There are 10 hidden switches. A switch that is on adds its own fixed numbers to the row, and there is some noise. The rows also spread widely along 13 directions, which tell nothing about the answers.
Known rows, each followed by its switches (1 for on, 0 for off):
[ -4  -9   2  37 -24  13 -11   2 -11 -31  18  18   8   9  20 -28   5   6
  -4 -11  -6  -5   3 -25   4  -4 -25 -21  -7] | 1 1 1 0 1 0 0 0 0 0
[11  2  7 17  3 16 -5 -6 -6 -2 20  7  2 -3  2  8 11  7 -6  0 -2 15 -6 -3
  6 11 -2  2 -6] | 1 1 0 0 0 0 0 0 1 1
[ 22   8  16  17 -16   3   4  -4 -24   9   4  11 -11 -11   4 -13  13  13
 -10   4 -28  21  -1   0  20   6 -12 -19  13] | 1 1 1 1 1 0 0 0 1 1
[ 14  19  42   8 -10   1  -3 -25 -14   6  25   2   2  -2   7  19  11  15
   3  26 -10  14  -5  10  23   8 -10   3 -11] | 1 1 1 0 0 0 0 0 0 1
[ 15   8  17   5  10  16  -3   1   0  11  15  -7   2  -6  13  16  -6   2
  -2   5  11   3  -7  -4   9  13   5  13 -11] | 1 1 1 0 0 0 0 0 1 1
[ 25   4   5  -4   8  18  10  -8   7  14  -8  -6 -19   1  -7  11 -28  -6
  13   0   9   6  -1   4  -5  22  13 -22  -6] | 1 1 1 0 1 0 0 1 1 1
[ -4   8  21  -7  19   6  -3 -18 -17  20  20  10   1 -25 -26 -10   8  -1
 -17  16 -39  -6 -16   5   4   8 -27  -8   6] | 1 1 1 1 1 0 0 0 0 0
[ 19  13  30   8 -21  -5  -3 -18   5   7  -3 -10  -8   6  19 -10 -14  12
  18  26   0  -8   3  -5   2  10  -6 -24  -9] | 0 1 1 0 1 0 1 1 1 0
[-23  -1 -10 -13  21  21  13  13 -10   2   7   9 -21 -13  -1  19 -23 -17
  12 -18  10  -7  13 -10 -20  -2   1  16 -28] | 1 0 1 0 1 0 0 0 0 0
[ 27  14  -5  14  -7  18 -11 -19  17  38  17  -4 -14 -33   3  -1  16   0
 -20   4   0  -7  -8 -15   5  33  -3  26 -20] | 1 1 0 1 0 0 1 0 1 0
[ -7   2  15  -6 -22  -9  14   6 -29 -18 -16  27 -21   7  -1   0 -27  -6
  15  -6 -23   8  29  12  11  -4   5 -34  -4] | 1 0 0 1 1 0 0 1 1 0
[ -4   6  23  -4  17  17  23  19  -2  14  10   7 -14 -14  11  16 -11  -7
 -15 -11   4  10  -8 -15  20  -5 -10  11 -21] | 1 1 0 1 0 0 0 0 0 0
[  8   9  12  12  -1  23  -4 -10   8 -25  20  -9  -9  20  21  27 -17  11
  24  10   9  29   1  -3 -15  19  -8 -23 -19] | 0 1 0 1 0 0 0 0 1 1
[  3  -1  32  16  -4   4 -14   8 -19  -6  10  -1  22   4  22  -8  -3   1
  -7   3  -5  -9   9  -8  12  10   5   5   1] | 0 1 1 0 1 0 1 0 1 1
[-18   2  14  -1 -19 -12  -9 -14  -9  -2  32  18   8  -3  -8   2  -7 -12
  -3  -9  -6  -7   5  -7 -17 -14 -11 -14  -8] | 1 1 0 1 1 1 0 0 0 1
[-11  12   0 -29 -12  -6  -7   4 -16  -8  17  24 -18 -16   8  10 -13 -23
 -16   2 -29  24  12   8  14  -9   5 -10 -19] | 0 1 0 1 0 1 1 1 1 1
[  0  11  20 -11  12   9   2   1  -9  10  28  13   4 -26  -4  16   1 -18
 -30  -3 -17  13  -3   0  18   3  -2  22 -14] | 1 1 0 1 0 1 0 1 1 0
[ -4   4 -23 -15  -8 -11 -12  -9   5  19   5   4 -20  -3  -8  -4 -24   2
  19  10  -1 -11 -13  -1 -33  -8  -3 -39   0] | 1 1 1 1 0 0 0 0 0 1
[ 15   3  -8 -31  28  12 -10  26   3 -16 -11   7 -11   3  12  14 -32   2
   3  30 -14  28 -24  22  31  16  21 -33  -1] | 0 0 0 1 0 0 0 1 0 1
[ 24  21  13  -7 -13  10   8  -2  -2   7 -14  -1 -39  -4  36  29 -26   4
  31  24   7  21  20   9  27  24  19  -4 -39] | 1 1 1 0 0 1 0 1 0 1
[ 13  -1   6  -5 -28  -7  20  14  -6   8 -30  16 -24   5  -4 -23 -38 -18
 -14 -24 -12   1   6 -10  12 -11   3 -49   8] | 1 1 1 1 1 0 1 0 1 0
[ 11   7   5  -5  -2   8 -12   5 -19   4  13  16 -10 -15  10  12  -1 -11
 -12   4 -16  20   6   2  15  15  11   7  -3] | 1 1 0 1 1 0 1 1 0 1
[ 10 -13  18 -20 -26 -23 -20  12   9  -9  -4  16  30  20 -12   2 -40 -19
 -21  -6   8  -8  -5  14  18  -8  40 -25   6] | 0 1 0 1 1 0 1 0 0 0
[ 12   0  36   4  10   8  25   9 -15  22   3   8  -6 -11  -9   7   3  14
   0   4  -3  10  -2   6  21   6  -2   4 -10] | 0 1 0 1 1 0 0 1 1 0
[  1   9   4  -9 -19  -4  15  20  -4  -2   4  17 -17  -2  13   3 -26 -11
  -5 -15   9   8  -1 -12   7 -20  -1 -18  -8] | 1 0 0 1 0 1 1 1 1 0
[ 13  -9   0  37 -19  23   1  21 -24 -35  -3  20   1  14  25  -2  -2  17
  15  -7  -2  24  20  -2  13  26  10  -9 -11] | 0 0 0 1 1 1 0 1 0 0
[ 13 -10   8   3  12  10  -2  23 -20  -5 -12  17   9   5  -7   2 -21   6
  11   1   0   6   4  13  10  19  26 -18   5] | 1 1 0 1 1 1 0 1 1 0
[ -1   8  21   4  20  27  10   1  10 -12   2  -6 -10   2  19  10 -26 -16
   5  -2   1   7   4 -20  -2  16 -11  -9 -24] | 1 1 0 0 1 1 0 0 0 0
[ -7  12  37  -1  -9  12  10 -15   0 -13  -5   3 -13   5  12  -1 -44  -6
  21  13 -12 -18  22   3  13  25 -22 -34 -39] | 1 1 1 1 0 1 0 0 1 0

New rows. What belongs after each?
[ 30  14   7   0 -20   5   9   1  -3  15  -6   9 -20  -7  12   8 -15  -6
  -8   0  -3  15   0   2  24  20  14 -10  -9] | 1 0 0 1 0 1 1 1 0 1
[ 28   4  26   8  -3  12  15  -2 -23   2  -1   9  -2   1  -8  12   1  18
  13  13  -4  20   4  25  27  22  15  -6  -6] | 0 0 1 0 1 1 0 1 1 1
[ -5  11  24   0  12  -3  -7   1 -14  -3   0  -6  10  -1  10  -2 -10   2
  -6  14 -34   2   0   1  -1  10  -2  -8  13] | 0 0 0 1 0 0 0 0 1 0
[ 16  -8 -14  13  -9  15 -15   2   7 -10 -11   5  -7  11  13 -14 -19  -8
   4  -2  -1   2   6 -10  -6  27  16 -27  -7] | 0 1 0 0 1 0 1 1 0 1
[ -9   0 -33  10  13  26 -30   3   4 -28  10  13  -8 -13  22 -35   2 -21
 -27  -2 -37   6 -10 -32  -5  11 -26 -24   1] | 1 1 0 0 1 0 1 0 0 0
[  5   0   9  -1   4   8  -3   2  -5  16  13   7  -9  -4   1  25  -9   9
  24   8  20   0   2   4  -6  15  14   7 -19] | 1 1 0 1 1 0 0 0 0 1
[ -6  15   3 -14  -1   6   6 -12 -15  13  -3   9 -37 -21   2   4 -21  -2
  30  17 -17  -5  23   7  -9  17  -8 -15 -29] | 1 1 1 1 1 1 0 1 1 0
[  2   0  22   4 -31  -9  -9 -29  10  -4  41  20   6  -3 -12  -4  13  14
   1  21   5 -11 -10  11  21  -7 -21 -14 -33] | 0 1 0 0 0 0 0 1 1 1
[  2  20  40  18  -2  -5   7   4 -29  -1  14   5  -4  -3  36  -5  14  18
   8  18 -18  21   0 -14  16 -13 -20 -10   7] | 1 1 0 0 0 1 0 1 1 1
[-29  -1 -14 -21   6  -9  -4   2 -21  -1  26  22  -8  -7 -21  18  -9 -11
  11  -7  -9  14   6   5 -42 -24   5  -7  -5] | 0 1 0 1 1 1 0 1 0 0
[ -6  12 -15  -1 -10  -9 -19  17 -15 -22  -1  12 -18  -3  47  -8  -6  -4
  11  12 -20  27   7 -20  -6 -20   4 -19   7] | 1 1 0 0 1 1 0 1 0 0
[ 16  -2  39  25  -4   7   0   8  -3   4  -2   2  20  -4  17 -16   3   7
 -14   3  -3 -14   0 -11  34  14   3   6  -3] | 1 1 0 0 1 0 0 0 1 0
[ 15   6  16 -16   9  15  -4 -11   4   9   4  -6  -5 -13  -6  14 -21 -17
 -14   6 -20  11   3  12  13  30  13  -1 -13] | 0 1 1 1 1 0 0 0 1 1
[  3  -7 -19   9  -1  16 -28 -21  -8 -16  21  14  13  -3 -22   0  -4 -17
 -11  -8 -29  13  11   9 -25  36  13 -12  -1] | 0 1 0 1 1 1 0 1 0 1
[-19  18   8 -17  -7   8   7 -26 -13 -21   2  15 -28   4  -6  13 -37 -48
 -13 -18 -42  13  33  -1 -12  11 -10 -27 -17] | 1 0 0 0 0 0 1 1 0 1
[  7  13  -1  -8  20  17 -10  20 -26 -30   0  11 -11  -7  27  20  -3  -6
  -4   9 -30  48  10   6  22   8  18   7   9] | 1 0 0 0 1 0 0 1 1 0
[ -6  -1   9 -16  -1  -3  20  11 -16   8  -4  22 -25   0 -15   9 -11   5
  21   3   7   9   6  11   0 -17   4 -19 -17] | 0 1 0 0 1 0 1 1 1 0
[  1 -13  -9   1  14  17   3  14 -14 -14  15  23  12  -4 -27  -2  -4  -5
 -14 -17 -11  13  -8  10  -4   7   7 -11   4] | 0 0 0 1 1 1 0 1 1 0
[ 18  -8 -16  -3 -29   3  -2  -1  11  -9  30  21  -1  -5 -18   9   7 -10
 -34 -26   3  32 -17   4  13 -14  10  -5  -2] | 0 0 0 1 1 0 0 0 1 1
[ 15  11   6   8  39  42   9   2  -1   1  24  -8  -5 -12  -2   7   8  -3
 -30  -4 -21  31 -28 -11   2  25 -25  -2   6] | 0 0 0 1 0 0 1 0 1 1
[ 14   5  15  -3   7  12  15   6   5  11  17   5  -2  -8  -1  16  -9 -13
 -19 -15  12  16 -11  -8  12  -4   6   4 -11] | 1 1 0 0 0 1 0 1 1 1
[  7  11  23  25 -16   0  -7   3 -27 -18  20  17   5   7  22 -19   8  16
  -1  12 -22  18  -8 -10  12  -3 -26 -37  15] | 1 1 0 1 0 1 1 1 1 1
[ -3   5   5  -5   0  19 -26   7  -8 -31  25  13   0  -7  33  -5 -20 -13
  -6  15 -15  -5   1  -6  21  22 -15 -11 -17] | 1 0 1 1 1 0 1 1 0 1
[ 22   2   1  24   0  23  -7  19  -7 -11  -3   1  11   7  21  -7 -12  -5
 -17 -13   1  14  -3 -16   8  17  13  -7   9] | 1 1 1 0 0 1 1 0 1 0
[ -5   8   9  -8  16  28 -15   9 -17 -20  11  13   4 -12  14  20 -25 -49
 -48 -24 -38  23  25  -7  16  31  18  23 -10] | 1 1 0 1 0 0 1 1 0 0
[ 19 -11  14  18 -24   8 -23  13 -32 -26  17  27  21   1  12  16  13   8
 -12  -1 -13  32  24  23  41  25  38  21  -7] | 0 1 0 1 1 0 0 1 1 1
[ -4  -7  -6 -13   0 -24 -14  21   5   5 -25  -2   3   8  12 -21 -28  -1
  12  10  -1 -14  -6  -6 -12 -18  24 -35  16] | 0 1 0 0 1 0 0 0 1 0
[  0  -5  -3  25  26  53   4  10 -21 -30  -4  13  -9  -6  18  -3 -10 -22
 -13 -22 -30  14  27 -11  16  52  -3   6 -19] | 1 0 0 0 1 0 0 1 0 1
[-25  -2   8 -13   1   9  13  21 -23  -5   3  18 -11  -5   4  14 -38 -37
 -16 -36 -11   0  29 -10  -5  -8   9   6 -18] | 1 1 1 1 0 0 0 1 0 0
[-22  -3   3  -6   1   2 -15  -2  -8 -20  28  21   4   5  -2   2 -11  -2
  15   8   8 -16  -3  -1  -8  -6 -14 -17 -16] | 1 0 0 0 1 0 1 0 0 1
[ 15   8  17  12 -17  10   1 -12  -6  -5  -4  22 -27 -14  12 -20  10  23
   9  35 -28  10  -3   5  49  21 -30 -32 -25] | 1 1 0 1 1 0 0 0 0 0
[  9  -7  -9  -8  21  -7   7  48 -11  36 -29   7 -19 -18  23 -29 -12  11
   3  10  -3  -9 -22 -15  16  -8  12 -23  21] | 1 1 0 1 1 0 0 1 0 1
[ 24   3  19  -1 -12  17   5   6   3  -5  12  13 -12  -2  10  13 -19 -16
 -18 -12   6  20   2  -4  28  14   6  -8 -15] | 1 1 0 1 1 0 1 1 1 1
[ 14   2  15  10 -13   9  18  13 -27  -2  -3  10 -20   6  15  23  -5   0
   5 -15  -6  43  22   1   6   6  20  -1  -4] | 0 1 0 1 1 0 0 1 0 1
[  0 -10  10  24 -31  13  13  29 -11 -13  -7  25  -4   4  29  -1 -13   1
   7 -18  26 -12  29  -9  31  12  18  17 -47] | 0 0 0 0 0 1 1 1 0 0
[ 13   0  18  28 -14   5 -12  -3 -20  -3 -11   2  17  -1  13 -10  -6   6
   8   4 -20 -10  31   5   2  45  24   7  -1] | 0 0 0 1 1 1 0 1 1 0
[  9  -1   9 -12   5 -12  -3   3 -10  42  -2  13   5 -33 -20 -14  15  14
 -16  22 -21 -19 -16  24  34  15  11   9  -3] | 0 0 0 1 0 0 0 0 1 1
[  2 -13 -40   2  14  37 -28 -17   3 -36  26  26  19 -10 -41   1  -7 -37
 -35 -26 -27  10   6  13 -12  38  15   0  -6] | 1 0 0 0 1 1 0 1 1 0
[ -1   2   2  -6 -17   8  15  -7 -14  10   9  30 -16 -19 -28   6  -4 -30
 -36 -34 -20   9  14   1  12   3   0   7 -14] | 1 0 0 1 1 0 1 0 0 0
[  8   2  18  14  -9  14  -1  -4 -21 -12  12  17  -5   0   2  14  -3   5
  10   1  -8  16  20   7   9  20   4  -1 -12] | 1 1 0 1 1 0 0 1 1 0
[ 13  -3  21   4   1  14   0   6 -16  -2  -3  22   6  -1 -11  -3 -13   6
   4  12  -6  -7  -2  19  33  34   4 -20 -12] | 1 0 0 1 1 1 1 0 0 1
[ -4  14  -1  11   9  -2   4  -8 -26  27   3   6 -20 -16   2  -3  21   9
   4   5 -27  15  -1 -11 -16  -5 -11  -2  11] | 1 1 0 0 0 0 0 0 0 1
[-11   4   6  -2  -8   4   4   9 -23   7 -11  10 -28  -8  20 -12 -17   0
  18   9 -18  -5  18  -6   3   9  -9 -22 -19] | 0 1 1 1 1 0 1 0 0 1
[ 20   2  24   9   0  14  10   5 -12  10   1  14  -2  -5  -6  -1  -7 -10
 -25 -12 -12  13  -2  -6  21  16   3  -5   3] | 1 1 0 1 1 0 1 1 0 0
[ 17   9  47   4  -3  -2  19   1  15  28   1 -19   4  -1  14   2 -18  -8
 -24  -9   2  -2 -10 -18  13   3   1  -3  -3] | 0 1 0 1 0 0 0 0 1 1
[  2   4  -6  -8  -5  -3  -5  -7 -14  -5   5  18  -9  -7 -12  12  -5  -6
   5   1 -11  10  13  12  -4   2  16  -1  -2] | 1 0 0 0 1 0 0 1 1 0
[-13   4  25 -20 -25 -15 -18 -11 -17 -14  33  34  17  -8 -15  25  -7  -8
  -6  10  -9   1  15  29  27  -5  14  10 -29] | 1 1 0 1 0 1 0 0 1 0
[ 13   3  28 -10 -17  -9  -5   8  -3  23  -1  10   5 -13   6   8 -14  -2
  -9  12   4 -16  11  13  34  16  28  18 -24] | 0 1 0 1 0 0 1 1 1 0
[ 38  25  24  33 -14  11  16 -17  -2  30  -4 -20 -28   0  30  11  12  11
   8   0   5  32   0 -29 -11  15  -4   0   8] | 1 1 0 0 1 0 1 0 0 1
